The rows come from 6 hidden closed curves, with some noise, and rows from the same curve form a group. Each curve winds through 8 dimensions. The rows are also pushed far along 6 directions, which tell nothing about the answers.
In the rows, zero is written as 128.
Some rows, each with its group after it:
125 129 90 161 96 101 130 109 152 88 135 131 81 169 149 96 134 162 178
 146 176 64 102 85 102 79 : (1)
134 127 144 154 127 153 107 136 77 135 126 126 158 122 96 159 133 96 90
 154 122 183 113 150 159 140 : (1)
158 119 129 123 113 127 140 145 104 155 137 133 87 130 124 125 98 105
 111 114 84 117 124 104 117 134 : (3)
102 163 137 135 123 125 149 124 145 136 156 153 123 125 155 102 101 150
 149 81 131 69 147 103 106 80 : (1)
154 118 131 117 147 132 121 146 124 135 153 135 130 122 102 143 131 98
 112 108 105 140 132 123 152 143 : (1)
171 143 124 153 96 124 129 128 100 108 158 141 30 158 128 143 107 107
 137 152 76 112 118 93 129 131 : (0)
121 167 156 165 127 97 155 127 99 144 153 161 102 158 115 130 116 153
 145 113 100 102 117 79 112 79 : (5)
140 123 122 121 128 133 138 125 112 109 114 122 115 131 117 129 131 117
 123 151 141 131 124 121 125 137 : (1)
86 160 175 114 149 129 121 123 102 184 120 143 183 107 148 152 125 177
 113 93 149 97 134 152 113 109 : (5)
122 145 117 147 104 152 146 145 108 107 118 126 124 95 160 150 132 117
 103 144 108 128 174 120 128 160 : (5)
139 152 148 120 149 136 149 144 87 138 115 139 145 105 132 164 129 125
 103 114 123 117 144 125 128 139 : (4)
166 123 123 125 117 152 104 137 123 147 163 118 81 123 128 129 101 108
 139 127 115 120 120 143 152 135 : (2)
130 123 130 116 118 161 96 110 144 140 127 98 121 120 148 130 127 138
 143 160 174 130 135 171 126 129 : (0)
141 123 114 154 108 139 128 136 100 111 126 127 123 129 100 146 141 93
 90 161 103 177 135 124 157 152 : (3)
119 147 125 137 107 151 134 124 115 99 115 109 109 116 170 168 144 120
 117 164 131 127 151 124 119 151 : (0)
92 139 126 157 124 155 102 120 84 101 104 142 187 103 142 144 163 166
 133 176 222 127 122 171 132 126 : (5)
120 134 115 115 120 138 138 139 93 147 89 137 147 99 141 144 143 148 105
 120 156 81 127 132 122 136 : (3)
132 113 126 106 139 144 105 116 160 136 124 109 127 128 109 118 127 120
 132 132 132 135 134 155 142 135 : (5)
131 136 137 117 117 164 101 125 115 142 133 133 122 100 160 136 117 143
 128 136 157 99 156 165 119 138 : (5)
129 118 147 121 130 128 115 123 138 137 144 126 107 139 126 141 130 114
 135 130 97 138 123 124 119 133 : (5)
136 113 112 132 122 121 124 123 112 81 101 133 118 140 129 157 163 103
 126 158 123 142 97 126 130 148 : (0)
103 154 127 139 112 156 122 129 129 161 135 119 148 96 163 110 95 156
 135 110 151 102 138 160 138 114 : (2)
159 120 108 118 118 114 123 122 145 128 140 118 88 152 121 124 124 122
 127 129 120 123 120 117 136 126 : (0)
121 116 140 98 131 150 129 141 126 178 91 97 165 95 149 146 123 121 93
 112 124 131 145 151 114 153 : (0)
153 129 123 118 140 95 164 139 142 122 131 142 94 146 119 130 137 124
 134 101 94 95 140 72 107 121 : (2)
100 114 125 102 147 124 128 120 139 100 95 128 168 113 139 112 145 161
 138 143 182 118 141 144 104 148 : (2)
138 115 126 94 148 129 134 124 129 113 125 138 128 123 107 98 110 115
 127 126 129 148 127 146 133 148 : (3)
176 159 133 150 125 129 131 137 95 151 169 160 83 138 87 119 90 118 121
 107 90 126 129 125 166 106 : (2)
102 134 126 125 128 124 131 141 136 134 129 128 135 107 161 130 132 166
 139 112 135 73 148 111 113 139 : (1)
143 108 116 116 153 109 139 144 143 138 99 126 167 126 95 147 170 113
 105 104 114 145 128 120 144 137 : (0)
138 140 141 134 111 157 118 128 114 146 130 121 110 116 152 150 120 123
 125 139 133 109 147 136 113 125 : (3)
136 135 139 126 142 130 131 139 110 134 143 162 129 115 122 136 139 125
 144 111 116 130 121 139 137 126 : (1)
154 101 133 88 145 160 110 124 132 112 114 106 130 114 118 146 139 85
 113 160 133 181 138 169 138 172 : (3)
118 135 122 102 142 137 147 123 172 118 132 109 148 112 160 121 131 121
 142 108 148 140 147 141 126 124 : (2)
127 157 150 188 119 132 86 120 50 166 148 162 149 145 81 128 115 176 123
 149 181 116 86 153 157 78 : (1)
134 106 118 163 113 127 109 137 106 129 116 136 119 133 102 129 145 131
 141 157 124 126 103 127 135 131 : (0)
118 131 134 124 136 104 142 139 150 137 149 139 117 134 130 112 111 138
 136 83 91 84 140 84 113 118 : (0)
102 153 149 106 147 132 112 107 144 140 153 136 154 127 149 115 108 158
 141 96 173 97 127 153 124 93 : (0)
162 101 130 124 137 93 136 125 150 127 137 128 114 172 105 118 129 99
 133 118 111 155 107 98 107 105 : (4)
118 139 138 158 110 137 136 146 101 140 139 128 130 117 141 153 125 115
 106 129 93 140 139 111 129 137 : (4)
164 103 106 121 124 122 133 129 118 81 135 121 80 149 95 129 137 89 116
 174 105 175 124 107 143 166 : (3)
136 135 126 127 140 127 128 134 95 143 124 141 148 119 102 120 124 147
 117 127 154 130 117 144 150 127 : (0)
116 140 86 177 87 88 160 121 154 95 102 134 99 161 142 133 176 151 145
 144 111 105 128 73 116 99 : (5)
102 144 125 110 113 141 119 122 137 149 153 128 130 117 164 118 104 144
 116 93 153 77 138 125 117 106 : (3)
127 107 97 119 129 126 131 136 154 99 134 122 130 126 129 116 146 120
 137 128 146 120 132 110 132 137 : (1)
160 93 130 112 134 139 116 134 137 144 123 106 129 130 102 136 133 79
 114 139 106 187 119 147 138 149 : (3)
118 116 121 136 123 110 140 118 157 99 128 127 136 148 136 114 144 116
 143 137 132 160 128 114 109 116 : (2)
135 117 86 160 99 100 137 126 109 108 115 147 118 157 105 109 151 139
 130 147 155 124 92 101 133 101 : (3)
136 116 110 138 130 110 122 114 148 129 136 122 145 156 106 107 149 133
 152 136 178 159 90 138 142 85 : (3)
136 167 141 175 95 152 135 153 54 127 134 157 74 101 155 159 94 128 120
 137 67 83 139 112 133 152 : (2)
139 120 92 120 131 112 145 132 152 95 100 123 125 128 142 133 157 128
 142 123 138 106 119 117 130 135 : (4)
134 149 143 149 115 133 132 121 91 120 157 151 87 141 112 131 116 126
 129 153 112 137 133 115 130 121 : (4)
133 130 122 181 135 103 128 141 66 125 70 173 189 135 88 157 182 151 115
 130 164 106 88 125 132 98 : (5)
90 118 129 101 139 117 132 124 199 143 110 95 171 122 178 139 154 148
 134 89 149 85 154 110 89 114 : (0)
147 117 124 110 128 105 140 132 148 148 144 142 91 145 114 89 92 121 137
 86 84 100 120 102 116 115 : (3)
139 161 138 143 129 131 145 138 90 135 102 144 121 115 133 161 130 136
 117 119 108 94 131 123 131 129 : (5)
149 141 158 162 146 144 77 128 39 150 135 159 174 135 65 153 122 130 93
 147 165 162 82 180 177 114 : (4)
117 141 122 136 134 105 146 119 136 131 98 122 156 137 132 126 148 167
 133 128 169 111 127 118 114 103 : (1)
133 128 111 112 132 147 112 121 127 110 107 123 130 110 141 131 135 137
 139 142 166 112 119 164 144 144 : (4)
150 109 112 167 112 135 128 146 84 99 125 132 122 136 104 152 152 84 115
 165 118 166 100 110 145 141 : (1)
111 136 162 134 131 142 104 136 89 167 142 144 146 116 131 145 111 138
 119 107 129 95 108 135 121 114 : (3)
160 120 140 136 116 134 121 134 104 146 134 121 103 138 123 143 112 101
 112 140 104 149 126 125 119 133 : (4)
128 149 128 144 108 139 150 140 116 139 144 123 109 117 135 132 112 124
 106 128 97 133 163 105 131 134 : (2)
148 149 140 155 103 137 125 128 85 158 147 154 71 134 120 138 122 138
 147 143 113 107 115 125 129 105 : (4)
100 135 176 91 169 136 110 126 122 173 139 137 177 109 111 114 92 144
 113 86 130 124 130 161 129 128 : (2)
128 128 116 152 111 141 113 123 128 103 134 113 121 135 132 161 162 112
 126 164 138 151 123 127 145 132 : (3)
106 137 138 108 143 113 140 114 160 121 147 149 150 136 147 94 109 134
 148 80 151 102 128 121 99 85 : (3)
149 124 139 112 132 132 126 132 115 138 117 129 114 128 122 122 91 109
 107 111 101 109 132 126 117 140 : (4)
157 127 138 88 151 133 144 131 148 144 156 128 109 123 118 88 70 90 136
 83 92 149 122 145 139 126 : (4)
120 140 125 116 128 127 129 118 151 106 144 127 118 134 148 127 120 120
 128 115 121 120 136 124 130 125 : (0)
136 119 143 85 125 166 108 139 139 144 172 96 85 103 151 133 75 84 110
 116 72 142 148 143 144 180 : (3)
150 131 124 110 134 138 130 127 138 106 150 127 98 124 138 100 87 113
 140 123 126 123 139 136 130 140 : (5)
122 124 155 129 147 119 124 126 106 160 114 123 169 141 103 127 118 134
 110 118 149 130 104 124 112 101 : (1)
136 115 139 117 152 138 130 127 97 126 115 145 149 122 72 137 156 100
 120 153 124 196 107 158 156 143 : (4)
108 139 117 166 105 137 127 135 99 119 95 137 148 113 128 160 165 142
 102 157 131 121 146 124 135 139 : (2)
105 153 157 123 134 148 117 124 130 148 145 138 148 107 158 130 106 140
 133 100 135 102 148 150 117 112 : (2)
125 80 111 71 148 132 124 136 178 106 93 96 143 105 142 120 137 104 124
 124 111 140 145 144 119 192 : (2)
138 125 114 137 99 121 123 128 143 120 164 135 95 141 152 94 86 119 132
 114 105 132 134 122 124 124 : (5)
155 97 152 113 148 148 93 136 109 144 143 132 144 125 79 140 126 82 99
 137 105 188 125 160 151 155 : (5)
127 129 115 140 127 126 134 134 135 133 129 127 145 124 120 115 125 123
 127 115 123 145 120 134 149 120 : (2)
87 150 162 120 132 137 122 120 145 152 148 132 141 118 171 117 91 148
 143 83 130 70 137 124 94 97 : (1)
129 115 129 148 114 133 123 129 107 123 121 128 131 133 125 122 119 111
 128 148 128 153 109 134 122 127 : (4)
86 106 105 127 121 126 125 122 168 100 97 106 171 120 146 127 167 136
 126 142 150 138 141 131 122 143 : (2)
103 172 123 159 85 152 130 121 118 156 113 121 118 109 176 137 119 177
 126 134 155 64 160 131 114 101 : (0)
135 118 114 107 111 143 145 135 151 129 123 107 87 110 153 138 140 109
 137 140 96 132 154 122 120 160 : (4)
87 119 116 80 133 137 147 115 191 101 129 102 126 109 167 106 137 139
 148 133 145 125 170 125 106 153 : (4)
130 125 148 97 144 157 132 142 132 178 127 96 161 95 133 151 123 99 98
 107 113 166 144 154 140 145 : (2)
117 130 145 112 135 150 142 138 119 174 113 109 170 95 142 121 106 127
 109 114 139 148 144 152 117 132 : (1)
135 106 127 119 132 142 75 116 132 120 143 113 140 136 133 111 103 126
 139 141 175 138 93 174 142 132 : (4)
158 133 151 101 150 136 109 126 101 180 136 127 137 128 101 138 111 133
 105 111 144 130 117 158 144 120 : (0)
136 139 139 146 130 133 127 138 111 131 139 138 119 125 117 121 92 113
 121 109 92 113 126 120 139 125 : (5)
117 109 121 138 126 124 94 119 134 102 109 112 140 142 128 153 158 133
 127 156 147 122 107 132 133 142 : (1)
124 122 115 143 113 119 138 134 120 144 80 121 139 129 115 139 148 136
 105 133 115 112 130 110 118 128 : (1)
135 130 153 135 128 148 127 138 111 166 142 119 138 117 117 139 111 100
 108 126 98 178 136 145 138 130 : (5)
132 155 110 130 104 137 128 122 133 132 161 130 83 124 153 93 83 156 143
 120 140 86 142 131 137 116 : (0)
122 121 124 110 116 137 122 136 123 139 102 123 129 105 145 158 150 137
 97 136 111 117 163 134 120 169 : (5)

New rows. What belongs after each?
146 137 154 125 150 107 155 143 135 160 128 153 144 133 111 138 126 105
 112 68 73 126 142 103 113 103 : (2)
109 163 118 152 107 135 127 114 131 98 153 139 108 130 167 99 92 151 153
 124 155 85 129 127 126 101 : (4)
161 136 144 128 126 158 114 138 63 134 134 137 88 111 115 159 117 116
 115 164 115 132 128 145 144 164 : (2)
125 157 122 134 110 166 139 142 87 108 108 118 113 84 176 173 132 130
 110 156 130 105 161 137 132 173 : (4)
109 126 107 120 134 107 149 123 159 132 93 117 158 131 126 130 173 156
 130 119 157 110 131 112 120 109 : (2)
129 116 108 148 117 90 136 132 132 124 101 138 137 151 118 128 149 135
 121 117 108 127 105 105 124 118 : (5)
113 133 128 165 108 129 124 133 111 120 143 131 128 133 139 138 132 128
 128 143 123 139 119 117 130 122 : (4)
140 112 110 128 115 108 150 152 124 130 92 122 127 123 130 150 141 105
 89 116 62 143 137 104 128 166 : (5)
145 129 135 129 139 134 137 136 111 136 133 121 157 123 110 130 117 102
 99 127 127 185 131 141 147 134 : (4)
103 120 124 118 125 122 109 110 177 106 123 102 129 143 153 127 129 136
 134 128 130 108 132 122 116 131 : (1)
101 120 137 137 120 119 136 119 152 134 110 117 145 138 139 124 137 132
 132 128 126 123 133 110 94 110 : (0)
78 134 142 126 114 157 98 104 130 132 125 134 135 112 165 103 116 168
 171 142 185 80 115 167 100 106 : (4)
121 148 142 144 126 116 144 136 111 142 129 133 122 130 139 131 101 130
 123 105 88 115 118 110 124 123 : (5)
117 149 127 133 139 133 135 115 147 125 126 120 138 129 119 110 118 141
 144 124 147 122 128 139 144 103 : (5)
144 138 153 136 145 126 150 144 79 161 125 140 150 120 103 138 120 118
 113 121 119 162 114 130 130 122 : (2)
148 122 120 129 111 134 130 144 125 152 106 113 113 118 132 162 143 118
 96 128 90 116 154 113 127 153 : (4)
101 134 135 146 135 136 104 121 131 110 131 145 143 124 125 132 149 154
 154 138 156 98 126 138 133 118 : (0)
132 130 145 109 148 124 105 108 123 149 148 163 127 138 88 92 110 148
 149 115 149 127 105 164 141 101 : (1)
147 112 137 124 158 100 111 113 118 142 108 143 154 159 76 124 152 139
 143 130 162 147 71 149 137 97 : (5)
132 156 165 131 115 183 104 139 65 176 179 124 110 95 131 133 59 114 94
 132 109 147 142 163 155 147 : (3)
126 122 156 97 174 120 122 124 130 137 119 134 172 125 121 142 147 135
 139 109 159 129 111 149 119 121 : (1)
136 123 141 136 142 139 134 135 114 130 132 114 130 126 104 122 109 103
 131 141 115 165 116 130 138 135 : (5)
137 113 115 162 96 129 112 138 107 113 128 130 86 138 126 131 118 116
 127 154 90 118 115 110 130 147 : (5)
146 106 142 108 156 118 89 121 132 156 148 135 145 147 92 104 107 130
 140 103 149 131 81 159 144 107 : (4)
133 120 119 132 106 139 119 122 140 135 130 122 109 129 130 93 99 130
 135 139 131 128 139 140 120 125 : (3)
120 139 149 95 148 145 127 123 146 154 127 128 159 105 133 119 112 137
 111 102 138 126 170 155 122 129 : (2)
131 77 106 96 170 80 147 128 171 79 78 139 188 147 104 140 214 114 132
 120 156 150 120 106 102 134 : (5)
143 113 120 142 100 156 91 134 130 126 169 119 88 124 141 115 96 110 136
 144 116 128 130 142 141 144 : (2)
133 118 128 122 139 112 113 110 142 109 153 132 127 159 108 79 87 127
 136 123 149 141 106 132 130 109 : (4)
76 112 115 100 125 123 146 118 175 111 82 109 158 114 161 111 154 156
 131 131 156 93 163 111 82 139 : (4)
158 166 157 135 137 151 128 126 81 149 161 150 99 122 108 124 84 129 127
 128 126 125 137 145 144 114 : (5)
122 126 122 86 142 146 111 115 154 109 121 118 142 109 146 125 126 133
 124 128 154 128 150 171 139 155 : (5)
155 115 105 131 123 95 139 123 138 97 135 136 84 167 115 133 155 117 147
 136 125 115 101 83 119 112 : (3)
116 146 108 144 106 127 148 130 117 126 102 120 135 114 160 122 126 159
 126 140 151 119 136 131 123 129 : (5)
147 135 113 134 97 138 133 133 132 121 178 115 56 132 147 107 82 115 138
 140 94 137 140 114 141 145 : (4)
129 119 157 87 154 145 136 135 140 152 138 116 140 107 131 129 115 113
 118 113 118 142 163 132 109 149 : (5)
139 89 121 104 137 125 120 126 123 93 114 130 145 139 110 137 152 87 107
 148 140 165 115 127 117 150 : (3)
124 137 115 130 113 143 122 119 101 111 131 142 132 123 134 122 124 130
 116 143 172 127 124 144 132 119 : (3)
127 127 148 146 132 139 113 130 106 156 123 129 157 125 117 134 123 123
 130 126 137 145 102 153 133 110 : (5)
135 139 143 123 131 136 136 136 111 134 134 118 137 119 140 143 111 119
 96 126 122 138 155 120 121 143 : (4)
107 146 137 112 119 149 144 125 135 122 140 118 109 107 160 128 113 132
 125 137 120 122 171 122 112 147 : (4)
120 113 100 133 106 134 149 150 148 123 115 99 131 103 167 130 137 119
 124 133 112 139 152 115 123 160 : (1)
116 135 142 119 125 125 132 115 123 130 129 129 111 136 116 120 114 134
 116 141 105 142 141 125 122 139 : (2)
108 145 139 148 131 113 137 128 106 128 138 151 148 136 122 118 117 142
 128 113 135 122 112 115 124 101 : (0)
136 126 99 156 96 147 126 146 113 90 136 126 93 112 138 133 121 110 112
 159 90 132 154 116 151 175 : (2)
126 126 128 131 124 115 144 134 141 104 130 126 118 138 153 129 116 107
 126 111 99 114 134 94 103 129 : (4)
133 140 131 125 139 128 139 133 120 122 127 141 131 118 138 113 104 137
 136 108 140 93 135 125 117 122 : (5)
123 120 117 126 129 111 131 119 133 89 108 127 117 144 144 145 164 139
 150 150 153 104 110 108 106 128 : (0)
96 118 121 118 107 170 89 112 147 105 153 100 120 108 161 101 106 142
 142 173 172 136 150 169 133 158 : (5)
123 142 153 129 142 152 125 141 105 161 124 117 167 104 123 178 147 116
 93 121 124 145 144 137 142 135 : (3)
128 132 125 134 125 150 91 131 86 133 119 123 137 108 133 155 139 158
 116 159 173 107 118 161 152 151 : (4)
125 134 134 119 146 97 192 154 148 154 101 129 158 118 129 127 125 107
 108 64 58 138 145 87 111 124 : (2)
115 134 146 124 138 130 131 117 135 111 136 125 135 136 136 129 117 111
 131 125 124 141 122 127 117 120 : (1)
116 126 114 141 120 119 135 125 145 101 130 140 110 135 140 136 163 126
 162 133 122 119 111 114 126 118 : (4)
130 114 130 88 175 112 130 120 147 105 96 132 174 129 107 139 163 122
 123 117 150 147 119 149 135 141 : (5)
123 123 125 111 134 123 129 118 140 137 146 146 127 137 104 78 106 140
 144 108 154 109 119 127 121 96 : (1)
145 125 98 124 111 134 165 148 148 84 138 114 88 115 145 126 113 67 112
 127 49 172 157 104 146 177 : (0)
133 108 124 111 140 116 131 131 130 114 89 125 144 132 123 127 129 118
 112 120 125 111 124 118 108 142 : (4)
119 138 112 129 80 150 92 104 153 133 183 112 70 142 176 98 86 148 149
 135 167 77 132 131 118 98 : (3)
117 165 121 210 95 123 136 136 88 125 127 145 100 135 125 147 146 164
 149 160 116 97 118 100 143 105 : (3)
124 146 108 145 104 166 100 116 115 106 119 109 107 110 145 116 99 142
 138 167 154 114 118 175 162 147 : (5)
102 128 136 146 125 125 129 141 123 154 102 143 172 111 142 139 149 156
 121 104 143 75 147 110 96 109 : (5)
143 141 137 119 133 132 87 100 122 112 193 147 78 157 108 77 65 144 159
 134 157 116 99 155 151 106 : (4)
168 106 148 106 142 105 137 127 138 122 152 140 80 162 86 114 99 71 120
 118 41 185 122 110 125 145 : (2)
122 107 97 143 108 126 148 144 137 103 96 113 126 115 153 148 169 106
 141 146 110 142 117 112 124 151 : (4)
152 134 130 144 132 125 131 145 122 153 141 148 135 121 126 118 109 124
 134 88 118 108 128 127 130 104 : (2)
120 140 170 131 145 105 125 119 98 188 132 155 158 155 81 115 100 145
 101 87 118 121 106 120 115 77 : (0)
138 143 119 176 94 121 134 134 86 116 136 152 104 137 145 129 121 138
 137 148 131 122 114 115 120 113 : (5)
138 114 121 129 130 118 135 129 112 89 117 141 116 134 113 123 136 122
 129 158 123 148 129 121 122 155 : (2)
111 114 121 116 144 120 127 125 125 133 70 130 180 117 107 128 159 149
 116 134 151 135 121 153 131 140 : (2)
125 124 112 177 116 101 117 127 107 106 134 161 130 156 95 104 134 152
 145 141 143 119 95 113 138 101 : (2)
142 102 117 98 125 120 133 126 155 141 118 103 119 136 133 113 115 107
 121 120 115 147 122 130 117 138 : (0)
117 132 122 138 121 123 153 143 123 136 90 107 122 117 132 142 131 132
 116 132 88 111 134 100 124 150 : (5)
145 96 118 110 131 80 165 130 182 101 141 109 96 175 121 118 127 69 117
 107 50 174 126 60 105 134 : (0)
125 145 137 159 123 135 130 135 105 137 134 129 151 126 124 148 129 120
 109 127 124 148 128 128 142 114 : (1)
101 111 92 131 113 124 123 123 158 64 113 100 128 128 179 147 173 139
 148 166 169 112 123 113 117 154 : (0)
138 116 111 143 113 117 144 146 140 133 137 119 117 130 136 117 124 117
 133 122 104 144 130 106 128 130 : (1)
108 135 149 136 123 136 107 114 162 135 164 125 121 140 150 111 103 134
 151 116 132 108 140 127 109 99 : (3)
112 152 165 88 143 157 140 120 149 177 161 124 138 101 145 94 71 126 128
 85 123 135 164 158 116 112 : (4)
114 123 129 148 120 110 155 142 129 116 123 132 136 134 121 143 148 103
 107 122 77 150 141 83 116 135 : (4)
130 130 144 118 146 119 111 119 115 120 138 145 129 143 99 119 112 134
 118 124 132 116 121 127 130 126 : (4)
129 129 121 109 142 128 118 117 138 101 112 134 137 127 129 134 144 133
 131 133 150 123 127 151 138 138 : (5)
140 108 130 149 140 100 139 142 125 124 118 135 124 146 86 133 148 112
 136 132 80 150 107 100 134 133 : (3)
141 117 133 93 143 152 111 138 146 142 171 106 111 109 125 104 75 97 125
 108 99 155 128 158 163 161 : (2)
104 121 107 137 94 142 100 103 121 108 107 111 115 135 137 112 126 154
 126 184 170 124 118 150 127 138 : (0)
131 157 133 160 115 135 134 144 97 134 161 163 108 112 143 138 123 140
 144 115 111 103 135 121 139 119 : (1)
149 140 133 141 135 129 134 125 128 119 152 141 106 136 120 123 128 126
 161 134 137 131 124 127 131 108 : (0)
109 167 132 166 98 122 132 115 123 140 164 138 99 145 142 99 91 163 146
 127 129 110 128 118 129 86 : (5)
115 134 120 80 146 141 137 124 163 112 130 106 142 104 162 126 122 129
 122 110 146 125 158 144 132 153 : (0)
115 150 107 133 119 125 142 134 147 136 133 118 138 113 159 115 117 158
 129 102 147 93 146 122 135 117 : (4)
127 124 138 129 140 136 135 143 110 157 125 121 166 111 125 130 127 126
 123 120 148 150 119 141 131 124 : (2)
113 132 132 117 142 136 124 126 153 133 128 118 149 117 126 140 142 126
 119 114 121 129 144 135 142 134 : (3)
